The rows are grouped in 3 different ways at once. Each group adds its own fixed numbers to the row, and there is some noise. The rows also spread widely along 11 directions, which tell nothing about the answers.
In the rows, zero is written as 128.
Some rows, each with its group in each grouping after it:
[106 150 155  90 156 152 111 114 170  79  71 176 109 131  96 112  59  59
 219  86 142 154 125 138 103 162 113 174 151 166 117 116 189 136 124 136] | X kemik J90
[106 161 136 119 205 126 133 123 160 115 117 137 130  97  82 104 125  70
 214 105 132 187 115 119 120 143 153 126 157 127 121 155 165 149  92 124] | W Gati J826
[171  84 158 119 136  87 119 151 137 168 185  78 131 121 134 151 136 157
 112 174 112 112 119 153 152  91 111 115 178  99 154 157 110 190 101 133] | S rarim J918
[106 129  80 147  69 154 131  93 100  54  68 155 108 112 146  70  91 160
 134  89 146 101  94  90 173 164 159  92  70 139 143 137 137 100 178 147] | S kemik J826
[141 175 101 158 216 148 125 109 145 108  69 174 156 107  95 114 160  61
 204 104 153 130 141 172 133 128 156 129 132 161 123 110 162  72 142  97] | X zasod J918
[124 100 150 142 115  81 142 124 100 146 190  69 137  94 144 122 128 200
  62 134  80 153  95 146 182 117 100 102 127 127 141 128  89 107 153 113] | W zasod J90
[150 131 118 107 113  81 151 158 105 177 182  95 139 131 171 120 120 187
 115 133  78 116  63 125 159 117 138  82 150  85 135 189 105 209  96 160] | L rarim J90
[166 102 135 108 194 139 117 148 173 114 132 112  93 152 138 188  65 146
 151 157 176  76 109 130 129 111 125 185 175 142 149 116 125 199  59 145] | T Gati J826
[137 133 182 122 150 111  80  81 141 142 122 129 149 139 136  60 110  38
 221 145 108  99 167 153  79 126 108 167 163 147 106 148 144 125 111  61] | L kemik J918
[136 116 144  84  91  84 143 114 119 111 145  99 121 117 135  96  92 159
 108 101  94 151  78 119 173  88 111  91 142  91 131 173 116 152 129 149] | T rarim J918
[114 183  98 159 239 137 138 140 154 110 142 152 143  99  97 111 175  89
 114 131 189 158 100 147 165 114 180 118 111 179 167  83 138  64 122  83] | T rarim J918
[177 139  91 108 123 143 144 177 156 107  67 164 136 171 144 150 163 116
 164 159 194  96 110 170 126  66 155  91 111 135 150 107 105 116 109 195] | S zasod J826
[134 133 107 140 113 107 151 120  96 136 163  87 104 117 159 127  82 240
  40 134 103 125  73 140 180 119 124 113 100 106 152 114  61 132 136 121] | L kemik J826
[110 165 143 131 101 130 118 130 110 143 163 133 149 137 183  77 110 130
 134 126 101 107  90 136 115 186 123 137  95 171 145 110 130 107 153  91] | S Gati J90
[107 194 156  95 142  86 129 120 126 146 166 109 148 145 152  46  98  96
 168 134  79 162  89 140 104 114 120 143 131  92  97 165 105 131  94  84] | T zasod J90
[104 184 124 112 118 126 139 121 133  90  92 166 157 130 130  51 148  68
 174 109 147 161 105 138 120 130 148  91  80 168 127 112 134  50 158 131] | W zasod J826
[135 116 141 160 175 116 129 109 135 108 145 124 141  92 117 128 156 136
  84 129 160 130 116 149 173 115 140 115 125 204 168  64 129  61 144 107] | L rarim J826
[ 86 117 103 168  82 141 118 141 128 105 122 144 131 112 113  91 185 122
 142 159 174 157 153  85 140 141 148  70  77 124 150 157 134 109 175 151] | W zasod J918
[140 119 105 151 159 135 136 180 144 137 131 152 135 115 123 162 189 131
 131 148 167 111 112 162 150 130 157  90 138 176 171  95 146 116 125 151] | S kemik J90
[132 112 141  85  49 128 115 140 142  92 137 152 127 156 159  62 139  86
 160 145 182  96  91  83 134  84 133  83  99 129 142 184 113 146 115 166] | T Gati J918
[120 171 101 137 215 136 135  79 135  75  85 148 128  97 105  84 107  98
 158  75 136 141  95 146 166 123 145 148 124 163 122 113 155  77 140  90] | L zasod J918
[109 154 112 188 161 136 113 138 142 153 105 121 128 119  95 149 152 121
 177 187 141 169 202 146  84 154 150 136 126  82 132 121 128 135 127 112] | S rarim J826
[150 124 132 105 148 133 129 123 170 107  86 145 124 134  98 135 139  92
 155 135 173 143 130 165 126  45 123 125 129 129 135 120 104 103 110 147] | L Gati J918
[116 180  94 167 210 134 120 123 120 156 152 110 114 108 124 115  85 149
 180 136  93 138 116 108 132 189 148 160 149  73 116 186 149 209 108  85] | X zasod J918
[110 154 180  93 139 106 135 130 152 116 152 141 136 118 119  99 118  94
 129 100 119 177  97 136 126 147 115 109 139 199 152  82 167 103 139 138] | L rarim J826
[167 142  73 149 113 131 143  86  90 124  34 125 137 121 140 140  86 179
 173  83  76  98 137 174 147 125 119 121 121  71  95 156 112 125 172 137] | X zasod J918
[153 110 130 120 131 126 124 157 132 113 164 138 134 139 167 136 143 143
  75 139 177  70  84 136 167 124 133 108 118 218 188  78 133 106 141 136] | T rarim J918
[136 124 137 139  70 105 134 132 119 145  91 140 153 131 127 131 173 124
 169 124 104 146 165 152 104 122 119  63 129 131 120 120 135  99 164 180] | L zasod J826
[139 101 193 116  72 136  85  96 149  96 137 144 142 154 158  63 115  69
 164 169 175  85 142 119  99 110 103 146 102 173 137 128 105  99 126 103] | X Gati J826

New rows. What belongs after each?
[123 158 135 156 133 101 111  94 110 156 166  85 143 134 148  54 128 131
 136 184 102 132 137 136 114  92 124 137 104  60 107 178  63 129 116  60] | L zasod J918
[144  99  59 172 145 143 143 152 133 125  80 127  96 109  96 210 145 194
 115 145 170 126 150 142 167 107 150  97 130  89 153 126 112 147 133 173] | T kemik J918
[147  89 150 131 153 116 115  83 138  97 109 122 123  87  84 111 115 110
 162 108 120 136 135 144 169  92 116 120 167 113 120 167 138 132 128 109] | X kemik J918
[115 147 158 165 129  92 122  66  98 148 144  89 162 102 138  77 118 131
 121 122  69 145 143 178 126 110 105 146 111 113 103 115  78  43 146  42] | T Gati J90
[147  94 133 151  70 130 111 130 103 149 137 125 124 127 155 153 114 182
 109 138 108  85 143 145 135 169  99 112 121 146 150 114 127 139 181 133] | X kemik J918
[156  63 128 132  94 126 118 107 134 128  62  89  99 136 118 192  65 182
 182 148 119 114 174 141 113 105 101 148 160  48 109 170  96 195 114 178] | W Gati J826
[122  93 152  94  74 112 120 156 145 119 168 117 102 132 122 102 129 141
 120 167 146 147  99 101 148  91 118  86 130  89 153 185 114 187 113 167] | S kemik J918
[154 120 132 125 124 110 124 115 122 140 132 115 139 121 128 110 119 133
 153 141 112 123 123 140 144 100 124 110 143  80 123 182 108 164 122 125] | X rarim J918
[ 97 106 146 163 151 141  75  70 137 107 115 114 124 105 110  63  96  72
 235 142 132 116 176  81 108 177 130 172 144 108 110 201 163 170 121  74] | W Gati J918
[122 164  97  97 129 152 133 160 147 114 112 135  96 162 138 133  73 158
 109 169 178 141  93 155 124  97 133 153  80  96 154 114  66 135 126 137] | W kemik J918
[101 112 134 142 108 115 127  89 112 102 114  88  87 109 122 138  51 197
 118 111  93 161 145 107 142 159  96 145 132  93 114 132 130 149 152 139] | T zasod J826
[113 169 128 135 162 145 100 137 141 152 142 134 118 148 147 110  66 117
 187 166 125 114 132 135  82 181 130 189 133 104 120 146 126 185  99  86] | X kemik J90
[120  63 149 100  54 133 114 153 163  89  89 144 102 149 117 164 115 127
 147 134 178 133 152 103 124 117 105 107 142 145 149 128 161 155 140 222] | T rarim J90
[156  88  71 182 117 137 129  87 101 118  43 105 128 110 126 152 109 183
 186 126 124  86 162 135 147 115 150 112 128  57 106 181  96 151 134 148] | W Gati J826
[157 120 185  43 111 100 122 159 166 116 152 140 126 164 141 107 117  78
 142 138 152 119  84 158 123  65 102 115 156 165 150 121 121 132  96 149] | T kemik J918
[102 179  94 163 167 157 104 147 133 130 139 151 126 157 172  90 108 111
 155 179 179  81 119 122 101 172 167 169  88 148 144 112 111 124 105  73] | T kemik J90
[100 142 141 116 147 118 124 130 157 105 100 160 135 115  96  88 144  52
 209 106 140 163 131 125 113 125 146 112 151 141 121 146 171 116 109 136] | T kemik J90
[105 187  96 181 189 128 117  95 108 128 105 131 137 111 135  88 110 113
 203 111  99 124 143 113 115 197 160 144 131 121 106 140 162 130 129  80] | T zasod J826
[157  77 115 114 152 148 114 154 186  74  97 139  97 148 110 151 123 115
 169 181 233  92 124 105 150  73 159 129 149 116 160 157 132 195  67 188] | S rarim J826
[140  95 128 152 182 131 112 122 153 103 131 104 107 107 101 148 134 141
 119 162 168 124 136 141 166  96 124 147 142 132 154 121 126 129 120 113] | S zasod J918
[136  93  94 173  25 124 129 102  86 124  79 117 137 116 145 115 146 189
 117 130 114 110 163 136 154 117 126  65  84  81 136 156 102 103 203 156] | S rarim J918
[ 98 106 157 178  97 122  94  72 107 127 137 116 149 102 141  62 133 106
 168 130 105 115 162 104 117 165 116 138 118 145 114 153 139 103 151  79] | L Gati J90
[131  60 175 101 147 135  95 108 184  62  92 105  78 138  94 165  49 124
 158 154 181 134 155 124 126 106  87 189 162 146 132 115 137 157 108 159] | W zasod J826
[180 132 139 128 128  91 126 151 117 158 153 133 180 148 186  96 195  93
 176 156 128  59 107 147 125 106 155  69 151 164 136 145 126 126  99 133] | T zasod J826
[196 116 131 156 215 114 122  96 114 151 126  90 141 110 140 179  99 171
 112 124  93  75 125 212 161 109  98 174 171 150 132  89 109 111 134  70] | X zasod J918
[181  92 126 152 104 108 133 122 113 165 113  85 129 138 143 193  96 215
 100 172 105 102 161 188 135  90 104 131 140  72 132 121  59 150 134 141] | X rarim J826
[130 138 145 117 188 128 112 148 170 123 147 143 140 128 106  98 163  59
 164 174 186 136 118 157 123  87 148 128 131 155 149 126 114 105  98  97] | W kemik J918
[107 109 153 118 105 148  92 132 164  86 123 146  98 151 117 106 110  94
 133 176 205 127 153 117 111 104 111 154 106 148 149 111 116 110 127 122] | T kemik J918
[107 128 149 138 121 117 113 160 141 165 151 137 154 115 123 113 173  78
 214 140 112 152 148 114  91 179 136  93 155 144 133 167 173 167 124 145] | W Gati J90
[131  94 127 168 211 133 110 107 160 100  95 132 126  89  75 127 161  81
 185 142 169 127 158 155 152  98 152 142 166 140 132 132 151 109  99  97] | S kemik J90
[134 116  95 152 132 118 133 122 108 135  85 124 137 102 133 130 124 138
 218  95  91 115 138 105 140 188 161  83 168 108 121 184 183 192 138 171] | W rarim J826
[153 143  87 106 167 164 120 115 143  91  53 161 105 137 125 134  53 116
 208  92 146  84 100 134 141 143 142 156 150 117 120 157 158 184 115 144] | X kemik J918
[119 167 150  81 151 124 111 148 163 113 158 132 121 178 160  73  82  84
 167 168 163 112  82 115 100 108 129 170 129 123 124 154 112 166  65 117] | T zasod J90
[119 177 140 144 219  96 115 106 115 154 193  90 132 109 147  65  86 122
 167 140  84 118  94 120 128 167 158 159 163 105 116 167 125 175  69  39] | T kemik J826
[153  97 142 104 200 135 130 153 190 101 134 144 110 100  67 170 141  95
 161 122 183 155 102 130 166  80 135 120 180 145 152 146 163 178  82 167] | X Gati J918
[104 141 174 125 128  87 114 124 110 170 190  81 114 114 140 131  76 166
 134 110  33 163 132 118 110 208  79 145 176 122 122 136 174 182 150 105] | T zasod J918
[139 173 125  71 149 114 149 139 140 114 124 125 109 147 138 123  69 146
  99 111 128 145  64 176 146  80 114 142 117 122 140  99  88 111 114 124] | T kemik J918
[130  69 125 121 118 134 108  95 133  76 115 104  87 115 123 117  65 162
 122 133 158 102 112 106 178 111 118 144 128 117 141 163 114 158 132 128] | W kemik J918
[124 121 187  84 163  93 124 126 142 117 166 132 131 108 129 101 103  87
 152  82  98 136  82 140 144 147 109 128 188 202 136 111 184 124 108 112] | T kemik J90
[118 171 101 116 101 131 131 128 121 135  93 142 119 147 133 102 102 136
 152 130 119 145 122 150 107 118 130 117  96  88 122 139  98 125 142 134] | L kemik J918
[123  77 129 114  43 155 101 127 135  84  87 145 102 151 144 123  99 147
 120 153 188  93 141 119 132 122 107 122  84 151 157 117 109 111 174 167] | W kemik J918
[ 93 180 113 126  46 103 150 123  89 143 150 129 155 129 169  45 135 159
  94 122  92 168  83 124 138 125 139  70  57 100 127 147  77  90 169 129] | L rarim J90
[152 129 154  91 200 121 114 102 161  86 106 136 129 128 118 111  86  71
 172 101 152 107 104 155 142 101 124 167 171 176 137 113 164 116 104 104] | T rarim J918
[137 127 150  99 120 135 124 114 155  86 118 135 110 140 111 112  91 134
  87 149 172 145 106 169 149  59 101 148  95 130 145  99  71  78 136 110] | X kemik J918
[128 142  91 179 154 126 110 119 104 154 140 109 147 121 153  86 135 141
 165 172 132  93 136 118 135 157 166 126 110  92 132 181 107 157 132  81] | W rarim J918
[161  93 142 124 116 119 117 142 138 129 138 131 132 126 126 135 152 120
 165 140 135 103 128 121 145 111 117  87 160 132 140 169 148 175 128 162] | X zasod J918
[ 99 206  92 165 193 127 148 165 138 155 134 147 150 113 113 130 170 114
 144 139 139 179 124 156 117 152 170 114 115 133 142  93 138  93 125 110] | T rarim J90
[ 84 187  87 164 106 147 120 113 107 130 114 140 122 131 142  76 110 145
 134 142 129 150 138 111 111 167 148 126  66 100 132 138 114 115 171 107] | L rarim J918
[130 143 152 138 161 101  98 111 116 161 190 107 147 127 164  63 122 101
 180 142  87  92 114 103 120 167 130 134 161 136 123 181 157 184 110  80] | L zasod J918
[109  62 182 176 127  98  86  75 113 133 172  65 115  90 115  98  99 153
 136 171 103 126 176 107 133 157 105 150 154 110 122 159 115 145 130  65] | W kemik J826
[131 205 115  82 108 125 153 136 127 120  72 170 145 160 155  94 102 101
 190  80 100 143  93 157  97 143 129 101 111 154 117 109 147 105 146 170] | L zasod J826
[ 89 140 116 178 186 159 106 127 158  92 131 152 119  99  92 115 164  87
 141 146 207 151 149 106 137 142 154 137 102 172 158 100 151  83 134  97] | T Gati J918
[161  81 126 120 136 116 118 144 148 109 155 119 114 130 132 124 150 133
 114 178 194  90 100 116 173  53 148 100 138 117 160 163  92 156  84 138] | T kemik J918
[138 130  93 173 157 121 135 119 132 131 109 128 147 104  98 115 190 125
 133 161 164 147 150 148 157  68 163  83 109  94 139 147  98 100 130 123] | L rarim J918
[140 111 138 190 145  81 132 144 108 183 193  97 174  96 135 133 221 144
  92 180 119 127 146 164 150 105 146  75 139 140 153 117 100  81 130  91] | T rarim J90
[142  72 167 160 116  74 114  85 102 138 138 106 161  66 109  75 181  94
 200  99  60 122 150 123 157 141 137  56 191 131 115 190 180 135 131 108] | S kemik J826
[116 178 125 103  79 140 123 161 140 135 122 167 129 174 166  81 123 107
 155 165 162 122 110 126  82 135 144 109  82 142 143 114 103 126 127 152] | L kemik J826
[143 171 137  87 147  88 145 151 124 164 155  94 132 147 155 120  83 156
 154 136  75 150  80 154 114 128 120 124 151  80 116 157 101 185  96 139] | W zasod J826
[ 90 144 173 119 143 128 108 117 156 104 169 118 121 124 129  75  98 103
 118 148 145 161 102 131 122 129 107 176 106 154 142 108 115  95 119  76] | S Gati J90
[112 163 148  86 163 143 124 151 173 101 162 143 102 147 132 118  86 111
 106 140 184 143  71 125 130 117 118 163 110 171 163  92 121 125 105 122] | T Gati J918
[159 171 142  88  87 130 128 156 129 145 126 166 174 165 186  85 161  76
 154 123 133  83  83 183 101 115 125  98  95 195 154  90 120  72 152 125] | S Gati J918
[117 152 109  88 132 159 125 125 162  57  96 147 104 159 130  93  73 122
 108 150 209 138  84 134 148  78 134 156  68 131 153 111  81  95 136 131] | W rarim J918
[115 145 127 160 192 142 136 172 164 144 148 157 129  90  83 183 197 118
 108 126 171 178 133 153 138 149 134 102 132 211 182  46 169  86 153 142] | L Gati J918
[118 122 121 123 126 130 145 110 151  79  54 142 116 116  84 152 129 136
 117  97 150 184 135 170 151  72 105 120 111 146 124  80 119  52 160 169] | L zasod J90
[112 102  95 162  92 136 122 147 102 139 135 123 123 118 156 137 124 188
 122 145 131 100 122 113 146 181 141 102 107 130 152 139 126 150 161 150] | W kemik J90
[143  95 134 164 109 111 111 117 108 145 118 117 154 111 140 128 165 129
 158 137 109 100 167 147 134 148 115  96 139 154 135 132 146 106 174 124] | W zasod J918
[119 114  88 139 178 151 116  82 136  66  90 114  84 106 110 116  54 147
 166  98 153 108 106  76 175 129 146 165 141  88 122 190 142 186 101 122] | T Gati J918
